The groups are shells around one centre, one inside the other: the same stretched ball of 8 dimensions in 9 sizes.
Known rows, each followed by its group:
[-65 -21 -36  -6  18 -50  19 -11  -3   4  19  22  -3]  z_750
[ 66  44 -14  -7 -25  33 -30 -38  19 -13 -23  28  19]  z_749
[ 13 -31  33   5 -14  -3  27   3   3 -27  16 -43 -31]  z_750
[ 19 -20  -3  40   7 -51 -13 -23 -39 -18 -93  30  -6]  z_967
[ 38   0  38 -50  13  13  38   2  56 -51  52 -58 -24]  z_314
[  0 -25  36 -12  -5  13  38  12  10  -9  52 -46 -28]  z_395
[-27 -84   1  79  12 -91  33  10 -47  -9 -48 -13 -37]  z_761
[ 82 -22  34  55 -42 -17 -14   0 -24 -22 -76 -21 -14]  z_761
[-71  11 -42 -52  15 -15  12 -16  21  11  60  29  12]  z_395
[-18  22  -8 -40  28  28  -4 -19  -9  15  13  33   7]  z_233
[ 68  46  15 -38 -11  54 -17 -26  26 -18   0   5  10]  z_750
[-29  46 -65 -29   9  -5 -18 -40  14  26  14  77  40]  z_314
[ 14  37 -27 -48   9  51   3 -13  47  11  79   5  15]  z_761
[ 36 -41  72  55  -6 -15   3  11 -84  13 -97  -2 -26]  z_967
[-23  26  -5 -38  15   7  -2 -37  -8  -3  -8  44   7]  z_750
[ -4 -30  14  41 -10 -22  -5   1 -58  21 -52  16 -10]  z_28
[-19 -46  11  59   2 -47  -4   4 -80  27 -78  27 -13]  z_750
[ 44  -3  -6  -6 -26  -7  24 -11  66 -47  51 -45 -12]  z_395
[  0  28 -18 -49  40   9  -5  -7  15  10  15  27  18]  z_395
[ 21  25 -28 -20  24   7  -6 -28  21  -9   1  28  12]  z_750
[-45 -29  -2   3  35 -60  34 -12 -15  -9 -13  17 -14]  z_777
[ 32 -16   9  21 -10 -15  24  -8  17 -20  10 -21 -15]  z_233
[-27   6   0 -27  10  19   0   4 -18  34  24  19   6]  z_233
[-11  40  -4 -45  22  42 -23 -20 -26  35  -8  56  22]  z_395
[ 44   2  27  -1  -9  43   4  15  -3  23  26 -20  -4]  z_761
[-17 -32   7  27 -26 -19   7  -8 -29  -5 -15  -5 -20]  z_761
[-50 -24  21 -21  15 -19  16   4 -34   7  -3   4 -15]  z_395
[-36 -25   7  19  20 -43  20 -20 -42   4 -38  32 -12]  z_233
[ -5  -3 -34 -20  13 -20  10  -1  37 -12  40  -8   3]  z_777
[ 14 -47  17  47  -6 -45   7  20 -36   4 -43 -16 -17]  z_233
[ 24  42   4 -62   0  46   2 -28  42 -22  42   1   6]  z_28
[-14  23   7 -78  11   5  33 -23  62 -44  68 -18  -6]  z_967
[ 47 -15  35  23  13  15  14   8 -20  10 -15 -12 -14]  z_967
[-11 -11  -3 -19  -4 -13   9   2  10 -11  21 -14  -7]  z_28
[ 25   1  37 -46   6  42   6  16  11  -9  33 -39 -14]  z_749
[ 16  -3  -2  -3 -25  19   8  -5  19  -6  39 -20  -8]  z_233
[ 32 -22   2  15 -22 -18   5  -6  14 -37  -7 -30 -18]  z_777
[ 13  44  19 -40  -1  56 -20 -19 -23  33  -6  43  19]  z_761
[-39 -55 -16  46 -10 -69  10  -3 -35  -9 -34   1 -21]  z_967
[-38  23   9 -62  17  14   1 -24  -9   0   7  31   4]  z_761
[ 29 -63  50  42   3 -10  10  33 -50  -5 -40 -49 -41]  z_967
[ 28  22 -15 -10 -34  32  15 -21  49  -4  71 -11   4]  z_314
[  9 -11 -26  20  14 -14 -13  -2 -17  12 -22  18   3]  z_777
[ 53  23   0  -2  -1  31 -20 -16  -2   3 -21  17   9]  z_233
[ 93   7  48  -8 -32  53  -1  25  22  -1  25 -55  -7]  z_314
[ 12  29 -15 -59  15  21  -7 -11  37 -16  31   1  10]  z_750
[ 28 -51  19  31  15 -42  17  22 -11 -24 -28 -41 -28]  z_749
[ 23 -18  32  22  -4 -31  28 -31  -7 -41 -39  -3 -25]  z_967
[-15 -45  15  62  12 -35   1  -2 -83  26 -77  30 -18]  z_395
[ 53  76  16 -89  11  77   5 -35  63 -17  59   9  19]  z_314
[-33   9 -46 -27   5 -15  -9 -10  14   8  27  24  15]  z_395
[ -2 -22   0  30  10 -11 -19  22 -61  50 -44  24   5]  z_761
[-46  28 -34 -72   7 -21  25 -36  63 -32  68  15  10]  z_314
[ -4 -63  41  52  30 -41  13  16 -80   8 -79  -3 -34]  z_749
[-59  -3 -29 -22  45 -15   5 -16 -22  19   5  44   3]  z_777
[-34 -42 -13  21  15 -52  24  -1 -13  -7  -1  -3 -18]  z_28
[  4 -26  39  10   6   3  15  -4 -37  -6 -25  -9 -26]  z_777
[-19  14 -15 -21  -1  28 -10  -6 -13  33  25  26  11]  z_777
[-19 -35  -6  31  22 -36   5   8 -43  21 -31  16  -8]  z_28
[  9 -21  28   1   7  -1  -6  19 -39  13 -30  -7 -10]  z_233
[ 59 -17  37  18   5  20  -2  19 -22   5 -25 -26 -15]  z_777
[ 31   2 -28   1  17 -13   9  -4  35  -8  23  -4   5]  z_314
[-18 -48  50  13  -6 -24  21  23 -47   6 -21 -26 -29]  z_749
[ -9  -2 -15  11  -7 -31   0  -4 -13  23 -11  28  13]  z_967
[ 25  31  22 -27   5  23   4 -31   0  -5 -12  27   5]  z_777
[ 25 -18  29   4  40 -16  -2  18 -40  11 -55   5  -6]  z_314
[-27 -45   1  51 -15 -49   8 -10 -51   3 -48  15 -19]  z_395
[  9  -2 -20   9 -26 -21   5 -25  21 -24   6   1  -3]  z_750
[ -1 -10   1  17  -6 -33  10 -26 -13 -14 -31  19  -7]  z_28
[ 23  17  18 -17   6  32  10 -18   2   2  13   8  -3]  z_233
[  6 -28  10  28 -36 -19   0  -7 -21 -15 -24 -12 -18]  z_761
[  4 -48  29   8  21 -31  17  28 -23 -12 -19 -37 -28]  z_749
[-13  13   6 -40  36  12  16 -32   4 -19   6  20  -8]  z_749
[ 73  16  -9  -9 -24  47 -13 -12  44 -30  30 -32  -5]  z_314
[ 44 -20   4  23 -22 -11  -2   4   7 -21 -11 -29 -13]  z_28
[ 32  17  24 -46  11  37  13  -2  29 -14  38 -23  -6]  z_28
[ 49 -38  34  67 -15 -24  -2   5 -54   4 -77  -5 -19]  z_750
[ 31 -29  32  -6  12   5  10  20  -3 -22  -2 -46 -27]  z_749
[-22  44 -33 -56  13  18  -6 -30  24  12  36  45  26]  z_28
[ 79  40   5 -26 -46  36 -10 -26  57 -37  22 -19   8]  z_749
[ 71  12   3  11 -38  19 -32 -14   3 -21 -37  -7   2]  z_967

New rows. What belongs after each?
[ 17  -6  -1  31  -5 -23   8 -23 -15  -1 -32  23  -2]  z_750
[ 30  -2  11  15  -2 -38   3 -25  -9 -24 -57  18  -2]  z_761
[-55  24 -47 -46  33  -6  10 -26  19  16  47  47  18]  z_750
[ 35 -32  34  20   7 -18  19   1 -11 -29 -30 -29 -28]  z_233
[ 12  62 -63 -41   9  16 -27 -59  40 -12   5  65  35]  z_314
[-20  -7 -26  -3   1 -34   7  -7   7   3  11  14   6]  z_233
[ 61  44  15 -54 -11  57 -19 -13  33 -17  17  -9  10]  z_777
[-47  31 -43 -58  21  11  -5 -18  18  20  48  40  23]  z_750
[-26  13 -26  14   7 -19  -9 -52 -34   7 -49  72   9]  z_314
[ -13  -52   18   55   29  -63   -4    3  -86   10 -110   28  -18]  z_761
[ 27 -12  39 -15 -38  23   3  27   1   5  28 -46 -11]  z_314
[ 61 -19  11  24 -11  14  23  -7  32 -35  26 -47 -26]  z_314
[ 52 -29  15  61 -27 -15   1   0 -22  -4 -40 -14 -16]  z_750
[ -7  52 -12 -78  42  37   3 -28  30   3  39  37  20]  z_777
[  0  35 -38 -57  38  19 -15  -8  27  11  29  28  25]  z_761
[-52 -68  -3  54  -8 -84  31   2 -37  -6 -24  -6 -29]  z_761
[ 24   3  44 -16 -12  27  -3  13 -25  20  -8  -7  -3]  z_395
[-28 -46  -7  28  28 -47  26   3 -23  -2 -10  -2 -22]  z_750
[-43 -21 -16  25  24 -47  -6 -11 -61  29 -59  55   4]  z_750
[ 65  30 -25   0 -23  20  -5 -31  52 -24  22   0  10]  z_749
[ 31  17  22 -38 -19  34  17  -8  39 -19  52 -29  -7]  z_28
[-50 -56  21  50  18 -62  22  -4 -80  16 -66  27 -25]  z_395
[ 59 -32  26  36 -30 -14   3  19  -3 -16 -20 -46 -19]  z_750
[  9  -9  -8  10  -4 -33  12 -28  10 -33 -18   5 -10]  z_233
[ -8  30 -34 -30  -2  22  -8 -37  20  -4  26  32  12]  z_777
[ 51  50   0 -56 -15  68  -1 -25  59 -18  64 -11   9]  z_750
[  0  34 -61  -4  -3 -22 -11 -56  27 -13  -8  59  25]  z_314
[ 52 -13  30  25  -6  14 -17  10 -39  10 -51  -5  -8]  z_233
[-51 -25   7 -20  32 -22  28   9 -18  14  24   2 -13]  z_233
[ 21   7 -25 -12 -31 -21  -6  -9  41 -25  18 -12   8]  z_314
[-63  -8 -31 -53  41 -12  42 -11  44 -16  91  -8 -12]  z_314
[ 23  53 -19 -81  19  40   1 -29  68 -28  60   4  15]  z_750
[ 47   4  -6  -5   6  -7   3 -17  30 -38  -7 -12  -6]  z_750
[ 59 -77  44  89 -34 -46  22  22 -30 -30 -52 -64 -46]  z_761
[-32 -13   5  -7  15 -27  16   6 -22  23   2  16   0]  z_777
[-32  32 -37 -64  42 -15  12 -25  40  -7  39  35  20]  z_749
[-67 -31  18  -8  27 -29  14  12 -60  33 -18  23 -11]  z_395
[ 33  40  34 -74   4  42   7 -16  36 -25  29 -10   3]  z_761
[ 46 -13   1  28 -56  14   6  -5  25 -18  31 -39 -14]  z_967
[-56  22 -32 -36  45 -11 -14 -23 -33  35 -20  76  23]  z_395
[ 26  35  46 -66   3  67 -13   4  -8  14  11   0   6]  z_314
[ 18  33 -19 -33  18  23 -16  -6   9  23  11  30  24]  z_395
[-12  33  10 -65  17  51  16 -12  20  16  66  10   7]  z_395
[ 12  40  21 -56  19  59 -30   1 -29  38 -11  34  20]  z_314
[ 10  22  15 -32  27  26  18 -21   8   3  20  17   0]  z_395
[ 49 -22  27   0  -2  -4  22  11  26 -35  14 -54 -24]  z_750
[-10  24 -21 -74  12  24  20   3  69  -7 104 -22   8]  z_761
[ -3  -9  29 -28  16  -6  27 -11   6 -29   8 -16 -20]  z_750
[  6   9  22 -29  29  22  13 -24  -6 -16  -3   9 -13]  z_749
[ 52 -53  41  83 -14 -24  -3  16 -69   8 -87 -15 -27]  z_395
[-30  56 -21 -83  43  17  26 -52  50 -13  58  47  18]  z_314
[ 11 -49  -5  58 -11 -40 -12  23 -46  15 -49  -8 -12]  z_749
[  8  57 -36 -65   5  31 -12 -55  52 -33  30  35  19]  z_967
[ 19  40  -1 -58 -20  30  -8 -21  38 -16  32   3  13]  z_395
[  1 -24 -17  41   4 -16 -12   4 -41  29 -31  21  -1]  z_395
[-12   6  -4 -38 -18  -7  30 -18  50 -29  64 -19  -6]  z_395
[  7  50  -8 -63  24  48 -15 -30  11   6  14  39  19]  z_750
[ -2  33 -28 -58  24  12  -3 -25  38 -18  30  19  13]  z_233
[-43  19 -11 -60  11 -11   9 -25  17 -13  26  23   7]  z_749
[ 16  50 -38 -44  -4  29 -19 -27  37   7  32  33  30]  z_750
[-57 -15 -17  -2   3 -25 -11   6 -46  40 -14  36   8]  z_761
[ 37 -54   7  35 -11 -40  34  21  32 -41  26 -72 -34]  z_314
[-60  -9  -6 -49  37 -19  39 -10  19 -11  56   1 -12]  z_777
[ 62  54   7 -58 -17  46 -12 -29  53 -32  21  -2  14]  z_395
[-60 -15 -47  -7  21 -22  10  -7  -2  18  38  23   1]  z_761
[-26  27  19 -75  31  29  21 -25  14 -11  37  15  -3]  z_749
[ 54  -7  24  11   4  -5  -4 -10 -10 -26 -49  -8 -12]  z_750
[-20  19 -37 -49  44   5  -2  -3  21  12  38  23  16]  z_749
[ 18 -20  20 -19  18 -20  44   2  41 -40  40 -45 -24]  z_761
